The rows come from 4 hidden closed curves, with some noise, and rows from the same curve form a group. Each curve winds through 8 dimensions. The rows are also pushed far along 4 directions, which tell nothing about the answers.
In the rows, 128 means zero.
Known rows, each followed by its group:
[132 108 135 151 139 138 135 152 118 142 130 115 130 122 100 141 109  99
 142]  (3)
[ 94 140 109  98 147 112 132 118 150  94  88 134  84 165 135 152 124 146
 124]  (1)
[136 125  85  89 129 135 167 115 125 136 194 156 115  81  99 130 152 136
 170]  (1)
[137 141 147 151  95 133 116 114  90  93  99 152 158 140 203  73 168 152
 103]  (0)
[140  89 130 153 121 100 141 113 134 136 122 127 153 104 142 137 119 122
 116]  (1)
[146 116 145 101 116 176 119 149 111 133 200 139 168 122 113  79 145  98
 166]  (2)
[122 177 161 111 130  71 100 130 148 123  79 120 102 145 151 160 138 168
  74]  (1)
[131 136 117 161 109 170 140 116 118 121 142 156 152 111 157  65 151 129
 150]  (1)
[152 135 155  82  79 112 130 138 115 118 182 151 152  71 150 115 170 143
 120]  (3)
[140 175 110 197 124  89 154  99 159 172 127 129 161  49 147 130 128 177
  65]  (3)
[128 158 124 130 108  94 140 122 156 122 115 143 116  92 156 137 148 166
 107]  (2)
[156  66 110 132 144 179 135 156 105 127 190 148 160 139 104  71 141  83
 219]  (0)
[117 162 129 145 155  84 123 132 161 139  99  94  73 123 113 188  97 172
  74]  (0)
[128 132 110 172 159 123 125 115 168 131 121 111 119 168 136 122 113 135
 108]  (2)
[117 130 146 182 137 132 100 116 128 108  83 101 153 189 178 109 119 117
  78]  (3)
[108 150 115 117 119 136 112 124 139 112 103 119 124 154 155 129 148 117
 129]  (1)
[134 140 120 155  94 104 148 126 157 145  83 140 135  86 147 140 117 167
 104]  (2)
[107 152 152 162 124 126 133 129 161 161  92 122 139  99 111 140  97 115
 102]  (2)
[169  43  84 131 127 170 150 143  97 133 201 136 153  97 107  94 129 108
 214]  (1)
[133 131 140 116  97 122 124 131 153 136 149 114 120  89 130 142 125 133
 115]  (2)
[131 161 129 137 123 143 129 111  99 121 121 153 133 134 150  88 149 161
 118]  (2)
[165  83 121 122 136 146 128 134  91 143 187 120 117 126  96 124 121 120
 159]  (1)
[119 117  98 116 129 149 136 133 119 102 112 142 139 145 142 110 138 129
 161]  (1)
[112 119 154 176 154 150 111 145 133  98  67 135 137 199 149  87 110 118
 132]  (1)
[128 114 143 165 120 135 130 134 132 147 104 132 142 120 129 110 127 101
 146]  (3)
[112 124 142 120 110 133  98 135 127  75  81 116  88 169 172 129 132 139
 123]  (2)
[155 124 111 179 120 133 117 130 135 171 113 115 125 114 126 115 131 125
 161]  (0)
[130 123 154  74 122 159 118 129  65  98 162 163 161 160 135  78 166 105
 152]  (0)
[119 145 131 106 109 110 140 123 148 100 111 155 124 116 157 123 137 170
 109]  (0)
[103 129 157 140 145 143 113 132 135 136  91 116 127 162 109 129  95 100
 121]  (3)
[152 107 132 115  96 137 123 141 112 115 156 151 175 110 160  83 165 122
 157]  (3)
[112 149 132 168 125 111 105  96 171 161  83 102 131 139 148 133 128 100
 108]  (0)
[161 121 137 126  78 136 137 131 100 126 167 148 153  53 154  99 148 162
 129]  (1)
[145 115 123 129 134 124 146 152 114 137 166 116 141  98  99 157 107 135
 115]  (2)
[156 102 118 151 121 158 138 149 113 142 144 160 185 108 129  68 141 122
 183]  (0)
[132 148 140 175  82 130 120 119 154 124  69 142 161 123 194  82 138 156
 104]  (2)
[110 123 140 125 133 139 102 115 139 125 100 124 110 168 140 107 143  98
 153]  (3)
[113 130 129  17 148 110 138 149 139  95 177 143  64 140  76 179 127 140
 152]  (0)
[123 121 149  77 113 103 117 146 140 112 134 123 111 132 126 161 143 111
 132]  (3)
[139 124 151 128 116 143  96 148  88 108 101 120 138 166 153 108 132 137
 121]  (1)
[151 148 148 178  73 114 153 108 112 133 124 163 198  56 191  83 156 163
  77]  (0)
[129 117 133 160 126  93 121 124 178 133 116  96 117 130 146 155 108 133
  87]  (3)
[157 101 113  92 109 143 120 151 105 134 169 128 119 104 110 127 141 130
 181]  (0)
[130  77 119  78 151 100 134 115 121 115 159 122  82 145 100 172 119 117
 146]  (1)
[143 142 167  73 103 162 117 146  36 102 203 138 144 105 126 109 163 123
 124]  (3)
[ 94 173 179  42 111 101  93 150 101  76  89 112  98 169 139 186 127 142
  66]  (2)
[152 112  90 204 119 116 135 121 161 169 109 115 198 103 160 107 138 110
 135]  (2)
[132 115 113 102 128 129 113 134 130 112 154 112 104 137 131 140 143 120
 148]  (2)
[146  90  92 118 141 126 143 133 142 139 162 140 138 127 111 121 145 106
 188]  (3)
[118 139 142 123 136  97 147 139 157 156 121 124 101  96  85 178 107 123
 115]  (3)
[133 152 147  79  97 136 119 145  77  93 135 141  87 100 140 132 148 176
 126]  (3)
[131  58 111 143 174 191 119 167 113 124 153 109 140 193  80 103  98  56
 211]  (2)
[121 150 175  98  81 154  91 132  95  94 125 124 130 124 169  99 148 133
 110]  (2)
[113 143 134 115 133 121 136 109 123 133 134 116 100 121 109 160 110 136
  93]  (1)
[109 144 136 112 140 104 104 111 145 112 129  98  86 152 145 155 141 120
 102]  (0)
[158  89 125  90  80 163 126 129  75  96 188 145 145 100 156  88 161 131
 163]  (0)
[148 107 109 124 124 137 156 121 131 131 193 160 146  88 126  91 156 126
 167]  (0)
[133  71 111 186 134 117 117 141 177 141  94  97 152 157 145 129 117  73
 158]  (3)
[ 90 187 151 116 130  85 124  94 189 147  79 124  88 133 121 170 116 139
  75]  (0)
[160 146 145  82 109 106 122 138  95 138 174 144 134  92 125 126 168 155
 128]  (1)

New rows. What belongs after each?
[135 131 137  82 101 159  91 126  99 112 175 113 113 140 144 110 171  99
 156]  (1)
[130 142 151 109 105 143  93 149  85  97  94 128 148 164 166 105 149 136
 124]  (1)
[143 101 134 107 171 108 114 147 128 134 148 118 101 165  89 145 122 117
 155]  (1)
[ 89  96  69 103 193 118 136 126 194 121 117  90  53 200  75 202  90  89
 168]  (1)
[128 122 136 139 122 160 110 127  99 129 138 109 128 123 131 114 125 110
 135]  (2)
[117 164 132 103 115  92 118 125 155 115 109 127 116 128 154 152 152 145
 101]  (2)
[129 129 124 142 119 111 131 121 153 139 105 143 133 119 145 115 147 124
 144]  (3)
[167  85  81 182 124 150 145 135 112 165 169 114 146  67 116 112 126 122
 178]  (3)
[107 189 195  79  92 151 119 143  89 106 119 170 141 109 131  94 148 144
 109]  (2)
[161  62  86 217 137 192 124 128  86 126 113 145 226 179 173  22 143  88
 198]  (3)
[105 137 148 110 118 142 108 101 127  93 121 144 123 166 167  92 158 109
 129]  (0)
[ 99  90 100 133 184 122 104 125 185 120  82  93  80 231 112 155 106  74
 171]  (3)
[128  98 151 123 109 136  93 144 130  95 113 113 146 172 173 106 144  95
 138]  (3)
[121 156 125 129 116  94 123 123 163 122 103 127 124 122 159 141 148 145
 104]  (2)
[124 135 137  89 129 130 118 145 109 118 128 112 103 146 107 161 112 139
 113]  (1)
[120 144 155  73 122 137 115 155 110  98 119 157 126 146 124 114 140 145
 142]  (0)
[115 169 141 119 139 111 118 126 166 114 122 123 112 160 139 135 125 157
  80]  (2)
[124 136 127 119 137 122 109 102 110 116 123 122 130 157 157 115 155 127
 114]  (0)
[144 126 110 159 113 110 162 130 143 137 125 146 123  69 133 132 125 167
 127]  (2)
[125 111 112 161 113 116 131 131 168 134  72 117 120 133 144 146 103 135
 124]  (2)
[108 105 111 194 165 123 143 118 186 182  98  89 107 128  76 172  68  80
 132]  (2)
[140 102 121 132 122 129 125 130 113 126 125 118 122 138 129 137 123 126
 134]  (3)
[116 164 135 241 126 132 129  94 133 142  43 126 149 119 181  91 113 155
  71]  (2)
[134 124 112 190 136 128 133 118 126 128  83 132 170 156 163 100 120 138
 106]  (3)
[136  76  98 206 178 156 126 152 178 158 134  90 169 172 102 112  83  75
 162]  (2)
[147 113 146 155 149 122 122 146 119 127 118 140 134 150 125 101 121 143
 134]  (1)
[110 135 132  82 124 122 134 112 143  97 143 152 108 139 137 124 143 136
 128]  (0)
[140 111 139 179 119 118 122 131 137 141 129 100 166 117 148 130 121 103
 100]  (3)
[135 140 131 209 130 130 144 129 150 145  99 138 173  99 147  92 102 161
  94]  (3)
[143 105 107 216 136 155 131 146 116 136  98 111 151 117 144 104 107 130
 141]  (3)
[144  95 136 106 172 121 110 148 118 130 154 123 106 172  91 131 126 108
 167]  (1)
[163 153 129  88 120 120 150 135  87 151 219 141 103  39  87 143 144 178
 124]  (0)
[155 128 105 166 115  99 161 130 159 156 144 129 115  50 124 144 114 183
 112]  (3)
[116 132 109 171 146  80 142 126 176 147  51 107 123 142 124 185  82 148
  81]  (3)
[139 103  69 168 131 133 168 127 147 144 126 146 163  90 132 113 125 138
 160]  (1)
[130 138 131  92 129 120 126 120 118 151 150 135 143 116 108 133 141 118
 136]  (0)
[122  44 114 176 170 155 101 159 144 129 111  63 127 211 104 149  87  29
 179]  (3)
[153  92 113 131 111 127 142 137 128 136 165 126 131  78 123 131 120 139
 145]  (1)
[108 139 127  48 130 138 133 148 113  91 145 135  79 127  98 162 116 156
 135]  (1)
[ 92 181 142 103 161  90 114 120 175 101  96 110  61 191 126 179 108 165
  61]  (2)
[135 139 143 138 108  74 156  87 127 144 128 148 138  67 147 144 135 162
  72]  (1)
[ 85 151 141  86 177 109 133 113 149 122 129 125  76 158  83 171 109 114
 111]  (1)
[129 115 119 164 111 115 139 135 146 125  77 123 116 114 143 147 103 151
 117]  (2)
[122 135 148 124 120 157 132 140 110 123 123 158 139 125 124  93 140 114
 156]  (2)
[130 118 108 139 141 161 117 127 101 128 106 130 139 170 129  98 132 113
 162]  (2)
[120 106 118 165 168 120 159 114 153 159 139 135 153 118  93 128 110  91
 138]  (1)
[127  85 103 167 141  94 152 125 190 158 134  86 123 109 100 193  74 106
 105]  (0)
[111 143 140 155 140 125 125 104 132 126 112 114  95 146 133 138 118 127
  96]  (2)
[117 109 145  71 119 180 108 107  88  92 173 151 124 176 136  73 165  81
 180]  (0)
[134 103 110 100 123 135 143 139 114 106 145 144 122 108 123 129 127 150
 152]  (1)
[100  91 136 111 164 104 102 104 136  99  86  94  70 214 130 172 101 101
 113]  (1)
[140 110 107 111 118 109 145 132 182 156 166 115 107  95  96 166 113 127
 140]  (2)
[176 116 129 107 141 107 151 137 104 165 210 159 137  72  86 116 151 147
 158]  (1)
[112 120 112 103 137 140 107 147 128 107 101 106 122 184 131 144 130 103
 150]  (1)
[132 120 121  67 126 120 134 131 136 126 185 134 103 119 101 148 157 103
 165]  (2)
[133 119 141 121 123 102 128  91 107 116 127 140 107 126 149 128 137 150
 103]  (1)
[136 132 151 103 100  92 125 136 151 125 149 123 133  97 143 150 142 136
  98]  (3)
[156 112 104 163 116 114 128 130 137 145 127 115 118 107 141 134 134 141
 140]  (0)
[160  86 112 157 114 135 134 128 118 138 154 118 133 109 138 114 130 125
 148]  (3)
[111 168 114 129 120 119 153 136 148 133 102 132 127  87 120 157 103 173
  91]  (1)
[131 189 150  74  97  47 157 122 164 135 153 138  69  37 117 205 127 221
  44]  (3)
[134 109 121 132 101 125 129 131 148 122 115 122 111 116 142 139 121 138
 134]  (2)
[151 123  90 209 148 129 154 103 155 163 148 127 146 110 132 100 123 142
 120]  (2)
[153 107  93 190 125 118 166 127 167 154 136 155 175  74 140  92 128 147
 148]  (0)
[126 105 110 125 126 127 136 123 151 109 125 138 129 135 144 118 126 137
 144]  (0)
[113 103 118 191 137 122 111 131 154 137  26  95 151 177 150 141  85 107
 116]  (3)
[122 109  66 142 154 109 168 129 176 145 118 127 124 107 104 163 102 139
 149]  (1)
[ 91 162 173  97 125 136 115 132 124 126 105 122  95 136 102 154 109 111
 108]  (2)
[128 126 120 144 131 122 108 110 152 170 119  99 137 131 118 139 125  92
 139]  (0)
[116 167 122  60 118 134 159 138 114 124 172 148 100  69  86 163 120 172
 115]  (1)
